There are 9 hidden switches. A switch that is on adds its own fixed numbers to the row, and there is some noise. The rows also spread widely along 11 directions, which tell nothing about the answers.
In the rows, 128 means zero.
Known rows, each followed by its switches (1 for on, 0 for off):
[148 128 103 138 121  82 124 128 100 114 141 113 152 100 118 132 121 140
  98 163 138 168 138 149  99 137 110 159 147 146 127 118 133 130 107 127
 154 128 123]	0 0 0 0 1 0 1 0 1
[138 141 108 179 169 112 161 119 137 148 141 106 121 120 109 166 155 129
 123 133 141 111 148 150 107 125 107 116 140 135 149 106 141 149 157 188
 132 135 152]	0 1 1 1 1 1 0 1 0
[154 144 120 119 109 139 130 105 100 100 120 130 141 131 129 135 131 124
 155 207 119 129 115 148 171 138 130 145 113 128 156  77 102 144  90 110
 112 128  95]	1 0 0 0 0 1 0 0 0
[130 133 106 149 101 126 127 112 129 114 146 100 127 113 115 149 137 120
 144 132 130 124 126 127 110 148 132 150 140 128 126  99 129 142 116 116
 136 117  94]	1 0 0 0 1 1 0 1 0
[143 114 115 148 128 122 107 109 151 141 125  96  97 106 133 120 162 126
 133 182 133 149 123 150 105 152 112 135 155 130 136 105 135 148  99 117
 143 141 143]	0 0 0 0 1 1 1 1 0
[125 160  88  84  86 115  87 110 102 131 136 117 106 124 103 118 127 122
 146 187  92 144 101 140 141 146 122 135 111 138 141 100 142 132 108 104
 141 154 119]	0 0 0 0 0 1 0 1 0
[162 125  71 112 134 124 135 140 105 129 127 130 144 120  81 133 116 131
 120 178 180 152 145 112 128 143  93 138  97 148 149 104 133 137  88 121
 127  98 132]	0 0 0 0 0 1 0 1 1
[145 151 124 181 153 144 160 123 111  73 135 116 136 131 114 165 121 119
 162 177 169 141 130 119 183 111 154 120 130 158 117  87 110 109 158 146
 104 139 105]	1 0 1 0 0 1 0 1 0
[129 116 117 174 144 141 145 149 113 136 117 147 131 102 157 128 176 154
 106 162 147 138 160 124 120  98 154 170 169 139  99 141 106 136 106 105
  93  89 110]	1 1 0 0 1 1 0 1 0
[133 116  72 137 140 167  83 139 112 139 152 127 121 116  96 153 143 127
 142 127 177 166 136  81 115 169 140 146 126 128 140 102 110  98  83 106
 103  98 108]	0 1 0 1 1 1 1 1 1
[117 159  80 135 154 127 117 142 113 165 148 167 121 117 116 161 143 144
 125 147 146 140 147 116 123 110 154 139 118 141 149 134  94  94 119 122
 104 103 102]	0 1 1 0 1 1 0 1 0
[161 107 127 149 136 149 117  88  86  98 117  83 158 124 152 144 155 130
 113 156 122 145 131 156 148 176 108 150 156 110 143  68 116 176  77 144
 115 139 146]	1 0 0 0 1 0 0 0 0
[139 134 119 154 134 110 134 120 134 121 141 116 123 107 127 146 148 130
 134 154 115 142 123 151 113 134 134 147 151 133 142 117 114 132 116 128
 140 130 124]	0 1 0 0 1 0 0 0 0
[140 150 101 141 123 137  98 126 106 144 141 136 101 117 143 142 169 130
 168 196  92 146 102 150 134 147 147 152 143 118 146 105  99 113  93 112
 124 133 115]	1 1 0 1 1 1 0 1 0
[137 153 102 153 156  89 159 129 168 139 120 142 105 130  88 152 132 127
 144 194 162 102 134 132 115  82 110  81 102 146 169 117 130 119 155 160
 132 128 111]	1 1 0 0 0 1 1 1 0
[ 96 114 113 131 135 151 132 146 153 153 121 116  90 106  91 100 172 126
 113 125 153 113 162  87 119 104 111 110 136 158  93 157 195 157 166 153
 114 134 158]	1 0 0 0 1 1 0 0 0
[132 138 124 129 112 152 129 131 120 114 140  99 104 109  99 125 153  96
 165 160 124 125 116 124 144 145 125 138 132 137 123 104 161 146 140 145
 137 142 123]	1 0 0 0 1 1 1 0 1
[130 112  88 154 124 125  93 136 139 152 139 118 105 101 119 132 157 135
 131 147 154 159 136 110  82 147 126 144 152 133 118 125 130 112  93 106
 126 114 113]	1 1 0 0 1 1 1 1 1
[160 148  98 175 181 151 161 171 104 149 161 130 114  99 117 171 177 124
 148 157 145 140 134 125 127 133 140 148 140 132 151 132 104 115 128 162
 128  93 155]	1 1 0 1 1 0 0 1 0
[104 125 119 182 155 113 135 109 195 143 112 135  92 126 116 135 156 138
 147 168 167 115 147 120 115  84 134  92 131 148 131 123 140 113 156 131
  98 140 103]	1 1 1 0 1 1 0 1 0
[149 166  77 111 107  84 112 132  75 107 154 115 130 118  97 148 106 127
 138 194  98 165 103 146 130 151 118 140 118 141 145 102 129 107 106 127
 163 143 124]	1 1 0 0 0 0 0 1 0
[138 143 102 144 153  90 133 118 148 129 131 136 119 122 103 143 126 138
 135 173 150 139 130 131 117 109 122 101 119 153 149 119 129 110 142 141
 127 145 128]	0 1 0 0 0 0 0 0 1
[133 121 116 171 147 198 114 155 127 118 146 119 100 105 127 140 179 115
 171 163 165 162 125  87 149 142 175 153 155 134 108 116  97  98 106 104
  98  97 110]	1 1 0 0 1 1 1 1 0
[128 127  93 154 152 114 165 134 180 166 121 161 116 114  95 146 151 139
 136 149 179  94 157 120  92  94 122 128 105 139 168 137 117 133 121 122
 110  79  94]	0 1 0 0 1 1 0 1 1
[111 173 109 141 127 105 148 132  90 126 139 123 129 122 102 157 136 132
 110 131 107  99 142 127 121  98 133 118 135 146 116 122 157 138 182 181
 123 145 128]	1 1 0 1 0 1 0 1 0

New rows. What belongs after each?
[127 132  89 146 131 125 107 134  75 154 146 112 132 107 136 149 167 148
  91 118 109 144 152 128  90 153 118 153 170 125 110 124 139 146 111 150
 121 122 150]	1 1 0 1 1 1 0 1 0
[142 134  82 130 149 155 115 153  52 120 137 138 149 112 126 149 147 140
 118 160 147 169 142 109 148 140 147 166 134 133 122 121 106 109  87 124
  96 104 123]	1 1 0 0 1 0 0 1 1
[135 135 106 160 136 106  97 115 111 121 136 125 123 114 154 130 136 156
 118 188 139 186 130 136 128 130 148 148 164 153 105 114 102 102 109  92
 112 146 122]	0 0 1 0 0 1 0 1 0
[134 137 130 169 142 127 138 118 123 128 132 129 125 114 143 154 162 131
 134 151 129 117 138 143 119 116 142 144 160 125 135 111 108 132 127 149
 109 126  99]	1 1 0 0 1 1 1 0 1
[129 124 110 143 164 161 124 158 151 198 127 158  86  93 150 110 209 144
 130 184 142 132 145 122 121 117 135 142 149 131 144 162 115 136 102 116
 103  96 152]	1 0 0 0 1 1 0 0 0
[141 141  83 135 141  97 100 101 110 136 135 123 128 134 110 156 126 146
 122 163 136 144 131 135 108 143 108 113 128 138 151  93 126 120 116 144
 122 149 130]	0 1 0 1 0 1 0 1 1
[132 146  82 127 163 142 115 155 120 162 152 126  97 112  95 151 154 120
 133 153 162 147 138  98 124 133 125 115 129 144 142 138 129 110 135 155
 132 120 152]	0 0 0 0 1 1 1 1 0
[148 133 100 126 132 158 137 156  93 121 131 131 126 111  98 121 151 129
 139 185 142 146 130 113 151 135 125 149 119 145 127 112 132 133 108 126
 116 114 136]	1 1 0 1 0 1 0 0 0
[125 148  99 145 134 156 165 170  99 119 140 134 125 109  81 145 148 118
 141 143 156 120 148  98 140 106 139 146 119 153 112 135 145 126 150 147
 116  98 118]	1 1 0 1 1 1 0 1 0
[123 157 102 111 134 127  97 131 112 145 140 134 103 118 116 130 150 133
 127 172 113 143 120 128 131 124 136 118 139 137 139 121 128 117 134 142
 128 149 139]	0 1 0 0 0 1 1 0 0
[113 141 131 143 160 144 125 129 130 139 102 139 100 125 130 121 170 137
 118 185 142 123 145 119 149  84 144 111 145 144 126 126 132 132 153 143
  88 144 140]	0 1 0 0 0 1 1 1 0
[137 115 105 185 117  76 129 114 114  84 142 117 171 106 139 162 115 158
  91 132 149 172 153 127  80 127 140 165 170 148 101 117 103 113  99 104
 128 114  84]	1 1 0 0 1 0 0 0 0
[158 129 108 161 131 113 164 112 158 122 138  85 115 121  95 149 141 109
 156 161 138 107 124 153 108 148  87 116 120 131 161  89 148 167 126 161
 161 125 135]	1 0 0 0 1 1 0 1 0
[128 126 106 168 128 103 137 110 150 135 140 116 126 110 129 153 143 141
 114 123 148 126 151 132  84 119 130 138 154 140 127 126 120 138 130 121
 130 114 104]	0 0 0 0 1 1 0 1 0
[131 109 115 148 169 115 133 104 180 149  98 137 122 133 117 130 147 144
 112 168 178 111 161 121 118 103 106  79 118 136 164 120 132 146 126 143
  94 127 135]	1 0 0 0 0 0 0 0 0
[139 139  93 137 155 114 118 148 113 153 144 119 104  97 127 126 161 144
 107 176 120 165 128 136 108 130 127 143 155 139 127 141 128 124 116 133
 142 132 174]	0 1 0 0 0 0 0 1 0
[147 100 100 145 163 117 151 143 140 170 109 130 134  96 122 110 172 150
  89 168 154 135 167 146  93 128  80 144 131 123 154 133 144 172  86 138
 124  97 166]	1 1 1 0 1 0 0 0 0
[117 119  68  85 134 128 118 142 169 167 126 149 115 122  51 122 124 129
 128 143 188 114 155  75 105 125  92  91  65 141 178 137 157 127 107 120
 117  90 119]	1 0 0 0 0 0 0 0 0
[110 122 118 157 125 157 113 127 111 127 130 127 129 107 151 140 172 138
 122 132 122 134 142 117 122 127 169 168 165 120 110 123 105 129 101  99
  89 105 100]	1 1 0 0 1 0 0 1 0
[159 145  98 153 149 111 141 142  85 135 158 130 151  97 124 150 131 143
 110 164 136 166 142 146 119 147 127 169 142 138 149 113  97 129 102 123
 132 108 136]	0 0 1 1 0 0 0 0 0
[148 112 141 201 175 131 137 120 138 138 124 106 122 105 158 140 184 138
 119 168 139 148 143 157 112 135 130 144 178 117 141 104 111 140 113 153
 114 133 151]	1 1 1 1 1 0 1 0 0
[141 118 101 139 110  93  99 106 126 130 118 108 130 116 120 128 142 136
 117 176 117 149 126 150  88 150 102 138 134 113 153  92 129 139  74 110
 137 130 113]	1 1 0 1 1 0 1 1 0
[147 133  97 166 151 137 131 138 119 126 154 120 131 110 111 162 147 129
 140 141 145 152 134 121 115 146 145 151 138 136 140 115 104 112 110 125
 124 105 121]	0 1 0 1 1 0 0 1 0
[138 111 112 131 119 144 118 119  99 126 115 114 134 104 140 112 157 133
 115 166 131 150 138 139 129 149 130 169 145 128 122 108 128 155  85 100
 113 118 129]	0 0 0 0 1 0 0 1 1
[136 135 114 152 142 130 164 132 137 116 107 147 135 128 106 151 144 128
 134 176 163 100 151 128 134  95 128 129 113 134 158 105 113 138 119 140
 106  98  88]	1 1 0 0 1 1 1 1 0
[138 144 102 148 129  95 136 116 105 108 130 108 145 121 114 151 118 137
 118 167 127 139 133 148 121 131 119 132 131 132 141  92 131 135 122 143
 129 136 119]	1 1 1 0 0 0 0 1 0
[136 152 112 158 112 102 128 117 122  98 156  95 125 112 114 158 126 119
 151 156 112 145 106 140 113 146 145 146 145 136 129  96 121 118 120 121
 148 138 107]	1 1 0 0 0 0 0 1 0
[ 76 142  93  77 107 137  77 118 112 169 107 147 103 125 115 108 166 137
 110 147  99 111 139 111 129 109 132 120 117 119 137 136 159 136 113 117
  90 139 119]	1 1 0 0 1 0 0 1 0
[133 147  96 108 130 162 129 131 113 123 127 152 124 132  93 140 133 117
 163 178 157 125 129 105 169 123 145 137  88 143 158 107 107 117 109 104
 105 103  93]	0 0 0 0 1 1 0 1 0
[ 86 151 131 140 130 153  86 113  78 120 123 143 131 120 170 131 166 146
 114 149  94 151 136 128 163 110 186 156 170 130  99 119 109 108 123 112
  69 154 102]	1 1 1 0 1 0 0 0 0
[139 163 107 141 150 123 116 117 102 114 141 114 114 125 106 143 122 113
 166 194 129 162 105 142 166 140 134 120 118 148 142  88 128 101 143 141
 125 169 139]	0 0 1 1 0 0 0 1 1
[157 137 126 182 161 136 154 125 143  84 137 112 119 131 112 160 133 121
 166 193 166 146 119 121 158 122 135 105 135 158 126  92 114 108 149 153
 120 151 127]	1 1 0 0 0 1 0 0 0
[155 172 109 132 140 132 174 143  83 100 129 143 134 128 106 152 129 114
 162 217 130 118 123 143 183 100 138 138  99 150 156 103 108 122 134 145
 129 122 103]	1 0 0 0 1 1 0 1 0
[120 127 137 179 129  99 128 106 137 102 142  95 138 105 134 149 135 132
 103 118 142 143 145 130  97 116 148 139 176 147 102 121 130 131 148 132
 130 142 106]	0 0 0 0 1 0 1 0 0
[138 107 113 154 141 118 169 144 114 122 116 113 148 101 112 122 156 137
  90 143 150 126 165 135 103 121  98 152 144 139 116 129 159 175 120 155
 128 110 152]	1 1 0 0 1 0 0 0 1
[116 152 110 112 138 158 126 127 137 138 111 163 105 141  95 125 150 127
 164 194 140 108 127 107 167 102 135  98  94 142 155 109 135 119 139 133
  88 138 111]	1 1 0 1 0 1 0 0 0
[139 143 124 146 145 106 146 115 112 130 120 114 121 114 135 136 164 129
 124 176  99 118 128 172 129 121 111 125 145 129 142 111 146 152 142 177
 136 160 151]	1 1 0 0 1 0 0 0 1
[128 129 110 154 167 128 101  98 134 113 122 144 130 141 134 156 138 146
 134 168 161 153 137 118 146 115 151 103 131 143 142 106  99  91 126 129
  85 155 107]	0 1 0 0 1 0 0 0 1
[107 114 114 166 108 131 126 112 119  88 129 106 153 126 107 150 128 132
 116 102 148 130 151 100 104 127 148 144 143 136 100  99 141 134 126 119
  98 119  81]	1 1 0 1 1 0 0 1 0
[104 125 128 144 107 116 101 104 167 168 119 110  89 100 143  95 175 134
 137 168  93 127 121 153  94 134 130 143 151 115 136 117 147 152 108  93
 119 141 126]	1 0 1 1 0 0 0 1 0
[147 133  84 145 130 157 113 159 138 153 165 136  96  89 117 140 166 125
 168 167 141 167 113 113 110 160 157 180 135 135 140 132  87 101  74  73
 133  79 106]	0 1 0 0 1 1 0 1 0
[152 134  83 112 104 110 114 120  91 119 129 109 133 121 109 130 134 131
 130 187 111 149 118 151 122 159  99 151 124 127 144  90 135 147  78 120
 146 129 125]	1 1 0 0 1 1 0 1 0
[137 146 120 124 150 170 150 151  66 108 116 126 134 116 120 124 162 126
 120 182 121 132 135 131 186 112 146 148 133 139 119 112 131 152 133 148
 100 129 157]	0 1 0 0 0 0 0 1 0
[154 142  98 112 106 127 134 161 114 116 152 120 117  93  88 111 129 112
 161 203 128 166 103 130 136 148 123 162 112 152 135 121 135 121  92  94
 162 112 130]	1 0 0 0 0 0 0 0 0
[143 148  99 164 147 134 140 141  75 100 144 121 142 126 116 165 137 136
 127 155 144 147 140 118 144 120 138 136 144 151 112 106 125 110 142 158
 115 135 126]	1 1 0 1 1 1 0 1 0
[111 115 123 149 124 134  89 125 156 153 108 134  88 108 139 101 181 132
 145 191 128 144 127 129 103 122 144 140 151 124 128 122 133 113  96  90
 100 135 112]	1 1 0 1 1 0 1 1 1
[120 164  77  97 110  83 113  95 115 115 141 121 145 145  58 168  80 123
 127 131 135 114 127 114 120 132 103  94  77 144 175  88 148 120 143 149
 136 145 100]	0 0 0 1 0 0 0 1 0
